The same things were measured in two ways. Each way mixes the same 6 hidden numbers, adds some noise and spreads widely along 2 directions of its own, which tell nothing about the thing.
In the rows, zero is written as 128.
Some things both ways: the first way, then the second way.
[91,124,126,78,106,143,141,150,146,153,165]
[125,167,103,135,107,123,139,88,102,123,130,124,127,110,116,126]

[114,99,129,95,78,110,135,163,108,154,125]
[105,143,124,108,160,113,144,137,140,149,140,133,139,128,137,129]

[129,141,131,61,118,112,115,173,90,134,113]
[116,148,135,131,136,145,119,128,178,117,138,115,102,134,149,128]

[131,126,125,84,130,90,135,128,87,127,125]
[127,72,124,112,155,147,119,115,125,132,153,145,90,112,119,132]

[133,131,132,100,160,78,160,159,85,102,149]
[162,107,132,130,123,136,94,110,168,126,106,158,118,176,145,121]

[131,129,131,94,127,112,152,159,104,135,125]
[126,115,117,104,113,117,126,117,127,134,140,128,111,122,127,125]

[96,128,134,88,144,125,123,173,160,131,169]
[133,170,108,139,86,124,132,97,117,122,108,121,155,121,124,112]

[106,123,125,98,130,103,143,176,144,140,160]
[136,148,116,110,116,96,126,107,116,134,100,144,155,131,121,120]

[82,103,123,110,93,64,155,159,159,135,175]
[143,124,91,102,105,97,139,99,89,156,142,148,133,144,120,132]

[109,128,147,102,114,79,104,174,132,131,127]
[119,132,114,120,108,131,138,127,144,145,154,117,122,135,145,120]

[119,111,124,123,146,111,138,141,136,138,150]
[131,122,103,134,117,131,140,100,98,146,131,143,149,121,118,113]

[99,123,126,83,97,138,151,128,123,159,150]
[117,170,114,129,143,102,135,75,110,139,126,148,126,120,114,120]

[110,117,110,105,143,78,169,170,135,118,171]
[158,125,112,103,120,96,112,103,113,131,97,163,141,155,120,134]

[105,119,156,95,80,107,113,146,117,151,117]
[100,167,117,143,124,132,147,106,157,159,168,116,116,141,153,109]

[100,135,128,74,132,105,167,159,128,114,175]
[151,113,113,100,104,103,104,90,107,114,107,148,110,125,110,132]

[121,109,106,103,120,60,132,175,118,127,131]
[132,83,115,85,151,121,128,149,122,137,144,142,115,134,126,149]

Other things, the second way, with their names:
(381): [140,124,117,131,91,163,122,158,172,116,138,101,124,152,158,133]
(35): [130,124,111,131,96,146,127,112,154,141,165,117,92,148,150,123]
(171): [100,137,148,130,154,124,120,103,165,143,127,140,122,115,136,96]
(280): [144,157,96,117,71,113,139,122,109,129,115,118,160,136,130,125]
(391): [117,138,104,96,107,93,144,111,91,141,134,128,137,102,112,124]
(7): [132,115,118,119,111,121,129,111,134,152,133,143,135,144,137,111]
(250): [124,59,131,101,195,139,127,148,122,143,136,162,131,120,118,133]
(181): [111,140,121,157,161,173,144,133,154,139,157,122,130,131,147,124]
(227): [131,131,126,95,164,96,118,117,111,117,96,157,140,116,105,140]
(182): [130,75,113,114,133,141,130,115,102,139,143,145,124,107,114,119]
(208): [121,98,130,130,142,123,116,68,126,155,140,162,103,119,118,94]
(3): [134,174,113,142,86,136,127,116,139,110,108,109,147,127,135,118]
(84): [107,158,129,150,129,138,133,97,150,142,137,127,129,122,138,100]
(191): [165,111,122,124,115,124,101,102,128,117,89,158,141,149,122,122]
(393): [150,95,89,104,104,117,129,98,90,146,154,147,104,142,118,142]
(369): [114,137,120,144,150,161,133,118,135,118,145,122,114,112,128,129]
(354): [136,137,128,105,128,109,105,105,132,102,102,139,108,117,115,137]
(153): [115,123,119,119,109,137,135,134,144,136,147,113,124,121,142,116]
(331): [107,111,116,119,107,128,144,114,136,164,171,122,112,118,141,102]
(125): [137,111,104,115,119,145,127,124,107,114,138,126,115,114,117,142]
(14): [124,132,135,102,161,109,107,109,131,105,106,145,109,107,110,138]
(254): [119,75,129,115,177,138,123,114,123,144,145,157,111,111,116,122]
(133): [115,123,97,97,125,111,158,141,98,155,155,125,144,119,126,135]
(425): [145,149,109,121,87,108,129,112,138,149,118,135,153,164,144,115]
(410): [122,128,106,106,109,117,136,114,114,135,151,122,109,117,124,135]
(29): [153,132,121,122,103,112,116,112,133,130,87,151,166,150,131,111]
(294): [140,128,115,155,103,142,133,98,136,159,125,145,159,152,143,93]
(237): [105,118,135,130,146,125,134,108,148,164,140,143,137,126,137,93]
(357): [146,125,90,131,121,124,136,80,78,145,133,156,137,131,109,127]
(107): [149,90,102,103,92,120,127,118,94,133,127,138,134,120,114,126]
(162): [99,140,145,134,162,135,127,117,159,135,126,135,131,110,134,104]
(207): [144,114,106,122,130,143,131,132,106,117,119,136,147,122,118,139]
(192): [119,146,131,132,130,124,132,125,156,144,116,134,158,137,144,104]

Some of these things the first way, each followed by its name:
[91,93,119,108,119,102,169,128,140,141,178] | (357)
[119,147,117,56,138,116,143,170,118,125,150] | (354)
[128,91,120,127,103,111,159,161,113,159,129] | (133)
[131,126,101,125,139,64,160,146,122,131,141] | (393)
[119,133,150,80,119,120,113,136,95,134,113] | (171)
[136,114,105,93,139,135,163,159,98,135,139] | (125)
[96,114,149,106,114,74,141,161,126,121,157] | (7)
[136,122,131,144,185,83,104,146,133,119,136] | (294)
[102,98,134,90,93,106,158,116,86,129,153] | (254)
[96,132,149,90,120,95,131,104,107,121,141] | (208)
[111,118,144,109,128,80,148,184,139,127,157] | (425)
[104,111,131,109,129,85,168,173,142,119,173] | (107)
[142,125,146,125,137,122,125,125,78,139,101] | (237)
[111,125,123,113,148,100,132,202,165,128,161] | (280)
[118,101,135,110,119,114,167,132,102,133,159] | (182)
[90,115,161,78,79,134,128,143,117,148,153] | (84)
